The same things were measured in two ways. Each way mixes the same 11 hidden numbers, adds some noise and spreads widely along 6 directions of its own, which tell nothing about the thing.
(in the rows, 128 means zero)
Some things both ways: the first way, then the second way.
[128 124 112  98 144 118 123 146 131 133  81 132 124 145 156 147 128  96
 142 157 117]
[142 130 108 141 136 130 115 108 120 123 142 147 119 160 127 133 101 126
 127 146 110 137  99 130 131 120 124 117 113]

[129 131 133 102 151 148 126 137 116 126 114 137 148 158 117 157 120 130
 130 117 123]
[125 153 129 107 130 170 122 146 110 127 153 138  85 150 148  89 129 122
 144 138 152 128 150 124 144 131 114 112 145]

[148 124 101 122 127 182 113 120 104 126  92 118 179 170 108 159 126  99
 168 129  97]
[151 100 147 148 132  98  98 143 157 123 145 113  94 195 105 135  98 126
  77  88 142 105 128 146 151 149 105 134 117]

[153 127 116 145 153 176 124 152 102 121 154 133 144 148  63 121 124 128
 132 141 145]
[136 129 136 135 125 100 106 129 119 157 137 114 120  61 139 144 154 128
 134 170 112 163 112 103 124 122  99  94 124]

[171 122 136 194 117  91 137 100 129 128 115 113 110  91 127  87 126 161
 134 108 141]
[113 123  99 154 147 114 114 108 168 122 129 144 140 150  96 141 103 131
 136 104 122 125 100 130 123 123 116 122 109]

[113 144 109 148 103 115 105 118 143 151 114 110 136 101 163 101 123 144
 135 137 119]
[118 130 123 119 116 134 121 145 139 120 114 130  96 139 119 131 135 139
 117  95 137 115 138 125 112 140 130 136 124]

[ 62 152 103 102 109 124 106 144 117 127 133 150 127 160 114 137 128 119
 106 134 129]
[131 133 160 160 169  85 115  76 127 180 134 120 154 128 172 148 136  95
 151 198  89 134 131 128 132  92 117 123 149]

[119 119 127 101 166 179 131 127  80  97 159 159 121 147  91 150 153  80
 123 151 117]
[117 108 128  98 109 125 164 107  89 120 125 126 131  35 148 120 177 138
 160 164 125 142 129 109 167 118 134 131 140]

[198 116 137 130 120 138 185 119 148 122 125  99 107  88 150 126 102 148
 169 144 145]
[144  95 119 102 138 159 172 121  92  93 133 128 132 112 158 122 144 143
 140 150 148 123 138 139 171 136 144 137 141]

[130 143 118  76 128 134  96 146 104 142 155 135 117 137 144 152 126 130
 166 135 124]
[137 130 119 134 132 145 130  82 103 145 142 144 129 125 156 120 135 124
 155 163 102 136 117 123 143 107 131 118 135]

[ 59 136 119 146 117 130 134 110 139 133 147 136  95 119 156 103 124 119
 106 175 119]
[125  97 136 129 122 116 108 120 157 141 115 140 101 127 111 161 171 142
  98 101 104  83 140 147 110 129 128 143 130]

[129  90 135 136 149 146 131 126 108 105 139 134 116 127 122 130 118  79
 155 177 121]
[129 113 109 121 131 145 126 108 103 105 144 147 120 131 118 123 123 137
 136 154 119 130 121 134 159 110 138 120 118]

[143 143 109 140 104  95 126 125 168 140 125  98 129 124 139 111 130 175
 128 118 142]
[143 128 118 139 147 127 123 148 123 106 145 122 148 138 117 121 101 130
 125 138 126 145 108 140 120 120 133 119 122]

[112 144 114 150 160  91 122 147 129 143  95 134 133 165 120 119 155 161
  90 137 137]
[ 99 182 155 137 128 125  95 139  94 165 153  98  70 111 172  97 130 156
 137 145 129 154 186 110 121 118 109 108 142]

[153 101 135 159 153 115 146 135 129 116  65 112 163 127 128 128 124 123
 124 138 134]
[116 144 114 132 141 119 118 132 120 112 135 132 127 133 118 129 100 131
 138 152 132 148 116 125 132 121 123 117 114]

[184 120 117 180 122 136 138 127 161 120 149  88 141  95 106  93 109 168
 155 117 167]
[141 118 140 149 170  97 129 136 115 145 164 107 144  92 161 137 142 131
 133 186 120 152 118 135 125 113 103 107 150]

[105 114 141 125 156 138 143 142 114 110 105 138 170 142 125 148 121 124
 119 139 125]
[112 136 125 103  98 130 154 161 131 120 105 109 136  50 128 133 158 151
 135 112 151 136 147 130 116 156 127 152 137]

[175 116 145 141 122 120 154 129 143 131 164  87 119  84 123 111  94 184
 158 119 178]
[141 132 119 130 152 141 140 111 124 131 131 141 150 119 144 140 127 117
 149 171 109 148 121 139 115 121 129 124 127]

[143 144 118 143 114 107 118 124 157 154  85  97 160 118 153 120 125 182
 122 103 132]
[123 139 125 105 134 157 139 142 110 110 132 130 106 135 134 109 117 120
 142 146 158 154 145 112 149 135 125 112 120]

[ 64 123  86 120 102 124  96 113 140 151  98 118 132 113 130 115 115  91
  99 168 125]
[153  76 125  97 122 135 141 121 115  81 107 158 136 149 108 139 146 135
  96 110  99  70 103 141 136 129 167 134 119]

[116 126 113 107 111  80 100 140 149 143 115 125 119 126 135 121 127 122
 121 144 128]
[123 141 116 111 137 163 140 154  82  91 137 135 138 143 137  79 130 131
 143 130 121 117 115 118 106  90 178 113 145]

[159 115 133 146 129  86 130 142 146 136 106  95 146 127 145 128 110 174
 156 131 150]
[121 148 155 146 113  90 150 164 137 154 114  78 166  60 144 145 131 156
 105 102 133 161 153 127  81 159 121 147 129]

[138 150 143  74 109 134 168 145  84 104 141 154  96 157 115 163 141 143
 108 125 140]
[131  88 114 121 124 122 136 127 133  99 101 149 162 141 101 143 150 140
 100  87  98  66  90 131 101 113 174 131 127]

[171 131 134 139 141 104 152 118 136 147  96 123 118 119 121 122 130 168
 111 122 132]
[114 148 158 118 106 104 128 134 134 151 108 120 131 109 132 123 139 123
 117 106 122 117 140 104 114 143 124 126 130]

[ 95 122 142 164 149 122 131 132 115  90  95 146 183 144 126 137 148 146
  91 116 123]
[ 99 126 165 125 120 104 131 132 126 150 129 118 112 134 132 134 151 136
  98 124 131  92 178 146 136 123 132 160 148]

[154 135 133 120 115 123 114 149 119 130 142 118 133 100 156 121 116 165
 155 125 147]
[120 132 140 132 116 118 123 123 129 158 118 145 117 151 137 144 152 128
  99 115  98  98 128 128  84 121 143 138 136]

[118 123 123 121 116 149 121 123  89  98 159 118 146 140 126 146 151 118
 149 135 130]
[112 118 102 139 138 102 124 148 125  85 132 115 154  98  99 125 116 167
 127 110 121 119 101 141 116 114 145 135 124]

[ 94 128 114 128  93 136  73 155 166 127 124 113 168 100 190 109  88 132
 159 143 124]
[112 145 189 124 135 110 115 200 118 181 149 117  73 182 176 118 191 130
  59 105 127  54 172 142  54 122 131 141 196]

[143  94 146 145 131 139 149 105 113 110 156 131  91 115 124 122 110 107
 160 176 125]
[107 138 141 119 121 114 129 144 115 125 127 107 141  89 135 111 143 157
 129 112 130 104 146 127 130 129 133 130 147]

Other things, the second way, with their names:
<843>: [114 125 126 107 111 124 146 115 122 135 109 144 147  98 133 125 162 114
 145 134 122 103 107 106 132 119 135 126 145]
<381>: [141 137 156 127 114 120 130 166 147 147 108 111 127 162 131 144 125 103
  95 112 151 121 142 134 103 151 126 149 137]
<194>: [130 122 128 127 135 118 131 138 118 119 122 115 123 110 142 133 140 139
 127 130 125 134 125 123 113 125 136 128 132]
<332>: [152 119  82 163 153 144  98 110 147 102 157 150 162 163  85 117  87 123
 149 130 101 131  71 158 126  94 136 117 115]
<549>: [130 148 121 120 109 111 117 136 140 126 111 132 140 114 119 130 123 130
 131 111 119 108  99 129 111 146 117 133 132]
<350>: [129 164 127 126 123 143 130 120 110 141 132 115 119 121 162 115 107 124
 159 154 152 162 141 116 148 141 109 121 133]
<191>: [ 99 196 140 114  78  93 107 192 137 119 113 112 105 137  86 109  74 130
 100  85 155 143 131 115 104 166 109 145 105]
<305>: [133 104 117 125 134 135 131 133 109 116 139 124 122 103 133 125 153 130
 138 151 133 137 116 123 141 107 135 118 137]
<851>: [126 103 136 125 135 127 147 131 142 122 133 141 122 150 112 135 135 125
 102 112 128 117 139 143 124 131 134 144 122]
<169>: [146  80 116 136 138 113 133  90 118 110 140 127 178  68 114 130 139 147
 139 137 104 127  90 113 169 115 130  91 115]
<220>: [123 157 168 129 128 112 120 117 115 176 122 123 119 137 161 134 137  93
 131 177 114 139 158 120 119 112 125 134 142]
<698>: [104 129 133 130 141 114 138 164 122 122 154 119 116 141 145 109 141 161
 107  96 144  82 136 146 114 130 124 141 166]
<786>: [ 96 177 136 141 141  98 103 177 129 140 141 109 120 151 148 109 124 149
 120 105 131  86 130 144  75 121 122 139 173]
<486>: [146 101 139 134 140 176 139 138 140 138 149 106  89 148 154 114 153 132
 126 102 169 130 182 147 148 140 121 141 152]
<880>: [119 151 117 144 143 110 112 107 140 134 118 134 135 143 131 141 105 113
 153 153 115 137 114 131 120 115 121 134 125]
<53>: [104 109 161 125 155  88 157 155 141 121 108  95 140  96 140 142 147 143
 107 103 147 129 164 112 112 144 128 127 128]
<795>: [127 104 135 126 147  92 134 146 136 122 120 132 164 124 121 144 151 119
 110 131 112  91  93 124 102 114 140 117 143]
<627>: [130 125 139 129 137 126 143 123 116 140 139 120 119 107 153 135 136 141
 124 146 129 151 149 125 131 139 116 122 126]
<199>: [125 144 136 145 144 127 122 127 114 145 140 114 124 136 153 129 115 140
 125 142 130 148 147 120 122 126 123 113 125]
<256>: [152 134 123 115 133 196 131  76 109 135 153 151 106 163 140 101  91  89
 171 181 157 184 147 100 215 132 104  84  99]
<392>: [139 127 123 128 114 159 131 122  93 126 161 118 118  95 141  83 134 143
 145 125 131 155 131 110 156 118 129 103 131]
<405>: [119 136 145 104 117 154 164 145 105 125 136 118 114 121 144 104 129 115
 135 146 172 160 169 119 161 139 128 137 132]
<483>: [131 120 103 118 133 160 155 138 134 122 141 141 112 123 137 127 135 122
 143 135 167 155 119 121 140 147 107 120 129]
<488>: [116 156  77 102  99 156 108 159 105  75 115 152 127 129  85 100 104 132
 153 123 138 126  74 108 124 113 152 109 115]
<11>: [117 130 164 148 133  77 138  88 147 177 107 114 149 117 149 158 126 105
 125 140 118 147 140 100 132 136 108 127 117]
<372>: [142 147 139 134 107 140 119 101 126 165 139 149 117 165 136 131 113 116
 112 134 109 122 131 135 133 140 115 129 122]
<674>: [146  81 158 150 184 136 142  94 102 148 182 147 122 179 153 127 141 113
 100 179  95 133 153 145 144  84 142 109 129]
<28>: [138  92 166 108 120 100 165 175 142 124 114 109 143  94 119 137 171 105
  91 114 141 126 137 129 110 141 137 150 139]
<566>: [123 138 126 129 118 131 147  68 125 155 103 130 136  86 152 158 127 115
 166 175 123 179 149 115 155 135 117 139 108]
<412>: [101 116 128 110 143 124 140 164 106 113 134 125 144  81 146 102 193 157
 134 113 121  70 119 123  96  98 154 117 179]
<773>: [ 96 106 146 123 149 125 164 109 109 139 144 134 111 114 156 125 165 144
 120 137 127 126 165 119 137 114 134 126 137]
<312>: [127 163 114 119 121 154 149 100 109 146 120 129 137 123 164 115 110  86
 193 185 163 180 119  96 168 126 112 121 136]
<46>: [125 144 130 116 100 147 121 125 143 137 116 128 103 130 120 133 131 124
 134 122 140 121 164 157 140 143 123 171 134]
<284>: [162  50 117 127 144 155 143 127 111  83 160 147 131 188 114 119 137 149
  85  97 124  63 108 164 161 117 161 132 138]
<341>: [143 154 157 143 115  76 122 150 194 164  88  82 128  82 126 179 110 104
 122 118 150 195 146 127  97 190  72 154 105]
<768>: [ 91 252 136 131  96  99  89 200 147 164 125 100 113 116 128 103  76 126
 140 111 159 161 132 111  69 167  76 126 136]
<200>: [116 140 125 120 124 131 119 141  99 113 122 111  97 133 143 112 125 134
 140 136 148 137 138 111 141 117 140 126 134]
<901>: [113 135 130 124 121  96 119 146 129 121 113 131 120 130 110 139 125 119
 115 130 121 132 111 116 105 120 134 130 117]
<496>: [129 119 146 122 103 122 152 152 125 141 120  96 138  59 141 130 161 149
 115 105 144 142 152 120 122 153 124 137 137]
<245>: [118 135 148 151 128 118 130 138 146 143 132  91 117 128 127 130 108 133
 116 105 158 170 177 130 133 141 116 145 115]
<666>: [125 144  87 123 134 136 116 144 128  92 147 156 123 158  96 117  86 127
 136 137 137 135  81 133 130 128 117 113 111]
<623>: [117 126  99 128 140 140 135 115 125 117 138 156 137 135 116 126 121 124
 143 142 127 138  97 112 131 114 127 104 116]
<63>: [111 164 169 122 144  96 148 165 143 164 108 108 124 109 166 146 146 105
 123 150 134 152 161 120  69 146 110 142 145]
<675>: [148 134 142  99 132 139 143 115  84 126 109 139 137 119 165 122 138 102
 143 180 110 142 114  89 133 122 144  93 124]
<221>: [131 126 110 137 125 110 116 124 139 116 130 149 131 147  89 141 103 105
 124 147 113 146  91 135 126 113 127 135 103]
<855>: [126 140 127 134 136 103 112  98 127 124 124 130 150 124 126 135 100 137
 140 144 106 119 117 132 146 130 118 123 119]
<462>: [146  99 125 147 141 116 151 107 145 145 136 139 150 119 125 156 135 103
 123 154 115 161 104 134 122 124 117 132 117]
<739>: [138 111 141 168 159 104 102  94 127 146 145 134 112 216 136 153 102 122
  95 145  96 109 133 155 127  98 140 143 123]
<744>: [123 107 151 146 151  90 129  80 106 162 138 132 146 121 164 144 157 126
 126 170  84 103 124 124 135  92 136 121 148]
<655>: [118 135 131 146 169 121 115 101 106 155 133 126 133 140 166 128 143  90
 172 204 118 150 123 104 129  66 138 105 150]
<385>: [140 106 112 124 119 160 135 106 121 114 121 135 114 132 129 131 135 140
 133 116 126 127 132 133 146 128 143 134 120]
<441>: [128 118 103 136 134 133 111 126 160  93 114 142 131 162  76 137  99 127
 125  98 120 121 114 149 119 122 143 143 101]
<19>: [117 202 147 165 137  84  67  98 144 183 148 118 110 155 146 120  70 116
 149 151 104 150 127 119 127 131  72 108 124]
<141>: [126  76 111 159 178 122 119  84 151 129 137 136 157 113 128 139 168 144
 147 119  88  92 107 135 120  83 143 109 144]
<240>: [139 111 123 141 128 107 116 141 145 136 136 135 156 101  98 152 150 128
 109 139  96 117  98 154  95 111 130 135 131]
<588>: [152  57  99 113 132 171 147  69 105  97 126 169 135 152 116 141 148 119
 134 153 115 108 105 129 187 100 164 119 112]
<580>: [ 98 172 168 143 136 115 104 124 125 173 118  90 109 139 173 109 128 137
 134 110 136 120 187 102 117 125 121 119 147]
<610>: [145  90 208 173 148  49 124  67 165 225  96 109 155 162 173 196 166  82
  82 143  74  99 150 118 102 115 127 144 138]
<734>: [128 115 106 113 114 134 149 110 131 111  99 153 178 113 109 137 135 125
 136 118 113 100  89 118 125 127 153 125 121]
<147>: [132 106 161 152 136  77 127 143 177 167 134 124 149 137 124 146 163 123
  83  79 106  72 112 146  81 137 111 141 158]
<790>: [135 127 115 147 113 122 120 128 166 134 101 127 155 115  93 162 115 132
 115 100 120 141 117 137  97 144 130 141 102]
<883>: [121 167 124 128 125  94 106 183 127 119 145 107 139  97 125 110 117 143
 132 126 135 116  98 140 103 137 104 129 156]
<324>: [114  95 131 105 132 135 146 153  97  94 144 125 114 107 131  96 162 159
 113  98 142  98 130 106 146 121 145 103 141]
<558>: [133 113 131 120 139 139 134 116 120 115 132 135 133 147 137 121 125 143
 120 113 128  95 133 130 149 137 133 117 131]
<656>: [105 162 153 150 139  90 117 132 115 158 116  88 161 100 164 134 124 152
 128 131 118 124 150 113 100 123 131 119 144]
<92>: [125 121 143 125 147 106 114 113 117 130 149 166 122 163 113 135 125 118
  98 159  80 103 115 137 120 105 133 114 116]
<7>: [106 171 127  99 108 143 138 137 102 107 118 121 136 106 125  94  90 132
 153 130 159 159 143  91 161 148 125 107 108]
<304>: [122 118 114 121 123 128 140 136 125 125 131 159 146 136 115 125 145 128
 113 114 111  98  85 117 102 119 140 113 133]
<459>: [150  63 170 163 153  78 130 103 160 171 129 127 169 124 121 177 169 121
  68 118  72 102 123 136  95 114 135 117 120]
<508>: [105 159 126  86  75 135 120 170 131 106 103 135  82  97  89 124 123 148
 108  92 146 136 150 120 120 171 116 138 100]
<319>: [135 114 147 147 124  85 105 144 189 170 112 129 135 138 114 161 167 108
  96  90 107  76 105 142  76 134 111 144 153]
<794>: [117 137 152 121 143 116 142 121 105 142  92  94 123  84 195 141 166 147
 147 143 119 128 167 110 105 127 144 134 152]
<555>: [123 147 131 104  90 141 159 173 139 120 100 115 140  99 115 122 124 125
 118  88 165 155 137 109 109 169 129 139 115]
<813>: [106 135 106 141 163 129 108 136 122 119 157 135 139 126 134 104 141 154
 150 125 118  90 104 128 111  95 130  98 158]
<422>: [107 132 167 144 148  64 123 144 139 142 121  99 122 141 146 147 125 146
  91 109 121 102 155 138 104 138 120 149 140]
<877>: [106 187 105 140 123 129  77 112 152 149 122 153 110 157 121 121 108 133
 153 109  99  97 109 131  90 122 111 123 135]
<368>: [127 150 117 132 113 141 124  86 124 148  98 109 147  90 167 135 136 145
 177 132 126 119 144 130 142 135 130 146 149]
<466>: [104 171 129 114 103 110 139 138 137 131  96 117 142 105 126 124 109 107
 155 129 152 153 126 106 126 147 116 143 126]
<439>: [149 109  80 119 139 176 120 126 113  69 158 162 125 173  89 108  90 135
 135 135 133 125  92 148 164 118 139 110 107]
<589>: [111 137 117 101 124 117 123 163 102  90 119 145 111 152 115 112 127 123
 120 128 130 101  96 111 113 112 150 120 132]
<673>: [104 100 155 118 129  99 169 122 123 146 105 103 125  66 176 146 192 156
 120 106 136 110 161 108 121 143 130 141 154]

Some of these things the first way, each followed by its name:
[ 64 162 106  98 102 153  87 141 122 134 132 147 170 146 133 142 120 135
 119 109 106] | <319>
[158 127 138 143 114 144 151 139 130 108 146  90 155 103 100 120 105 181
 128  89 185] | <63>
[155 134 117 192 102 113 108 128 163 122 124 122 114  86 131  71  99 143
 144 113 141] | <483>
[156 126 127 131 130 140 110 131 120 135 142 116 151 132 120 133 114 157
 167 126 131] | <496>
[164 137 141 119 151 104 164 147 155 119  91 133 133 140 159 141 134 168
 120 124 125] | <768>
[ 86 185 102  90  91 143 111 147  84 125 179 158 104 170 104 142 148 151
 115 117 136] | <385>
[139 140 114 140 106 122  76 113 132 169 136 125 108 138 125 114  96 152
 164 122 118] | <256>
[ 98 144 101 117 135 118 129 122 117 130 137 162  56 168 109 129 143  98
 110 160 125] | <19>
[155 158 128 116 116  93 106 135 148 139  99 119 134 108 177 124 143 190
 119  87 135] | <304>
[137 107 125 157 133 106  95 123 146 147  76 129 157  78 153  97 103 113
 137 144 102] | <843>
[159 121 134 122 141 152 126 135 101 110 127 117 174 145 100 155 128 147
 150 103 136] | <439>
[ 92 118 125 119  91 101 103 145 107 135 115 129 113 144 163 132  95 116
 159 176 127] | <656>
[149 123 130 141 107 116 151 107 126 133 126 126  73 118 127 116 105 137
 138 146 143] | <558>
[128 143 120 117 150 101 106 162 127 134  93 146 152 154 125 142 124 163
 113 111 135] | <372>
[153 175 106 109  93 158 137 140 115 105 139 128 143 125 119 129 172 168
  91  94 142] | <589>
[176 127 115 162 127  96 123 142 159 156  74 106 156 101 141 103 102 162
 150 127 132] | <350>
[102 155 110  93 112 120 139 161 108 104 110 151 116 178 144 153 151 118
 116 142 125] | <739>
[166 132 122 158 118  96 126 122 178 129 132 108 100  93 154  92 121 153
 148 124 140] | <462>
[107 151 102 143 103 133  99 135 112 123 163 121 120 142 101 116 131 158
 119 110 166] | <627>
[137 141 128  77 123 158 164 124 112 120 155 143  84 135 137 153 127 122
 141 150 123] | <549>
[147  98 136 164 114  99 121 124 113 156  96 125 107 119 125 102  78 108
 169 181 119] | <580>
[164  98 142 147 129 150 116 122 122 106 143 119 144 120 117 126 104 118
 175 131 124] | <405>
[112 127 123 117 125 152 147 120  83 111 148 144 104 152  87 146 132 114
 119 146 144] | <855>
[170 147 121 159 104  91 118 155 157 153  86 106 178  92 149  92 115 182
 138 110 123] | <655>
[142 149 117 134 148 100 159 146 149 122  46 127 166 141 130 127 168 157
  63 111 127] | <901>
[139 148 110 134 105 158 128 143  87  82 165 160 125 168  45 136 136 132
 117  99 150] | <284>
[129 130 139 126 137 132 159 145  86 106 151 155  90 142  99 130 122 124
 125 148 147] | <566>
[102 150 135 137 130  95 134 116 115 101 122 145  72 150 147 126 165 149
  81 106 146] | <773>
[129 134 128  87 130 190 144 131 100  84 162 137 153 179  64 172 142 124
 113  98 133] | <28>
[149 146 127 132 105 143 152 137 114  97 132 134 137 135  87 128 132 162
  96  94 156] | <795>
[ 97 169 111  91 127 102 141 160 134 121  78 173 130 169 144 142 171 130
  60 139  99] | <488>
[136 136 147  85 152 127 139 141 103  99 148 123 113 193 108 181 151 165
 122  90 163] | <674>
[182 124 151 149 129 142 163 126  91  96 166 135 109 166  82 139 130 145
 163 122 138] | <245>
[158 130 154 131 139 138 182 113 151 125 160 112 137  92 176 129 119 184
 159 144 117] | <46>
[ 84 146 121 115  77 135  92 114 127 127 185 127 104 104 163 112 124 140
 138 138 126] | <412>
[147 127 145 116 140 148 124 126 100 107 126 105 175 140 124 161 140 168
 142  78 143] | <851>
[149 106 128 128 143 154 123 114  71 120 156 149  93 167  57 143 123  92
 146 152 131] | <169>
[ 96 142 126 156 104  88 132 104 116 141 158 142  70 125 103  94 123 140
 112 136 138] | <141>
[120 138 119 121 120  99 136 129 149 146  83 111 149 108 179 126 125 148
 131 132 119] | <880>
[115 157 107 130 107 147 126 134  88 106 103 112 186 157 104 152 158 170
 102  79 155] | <422>
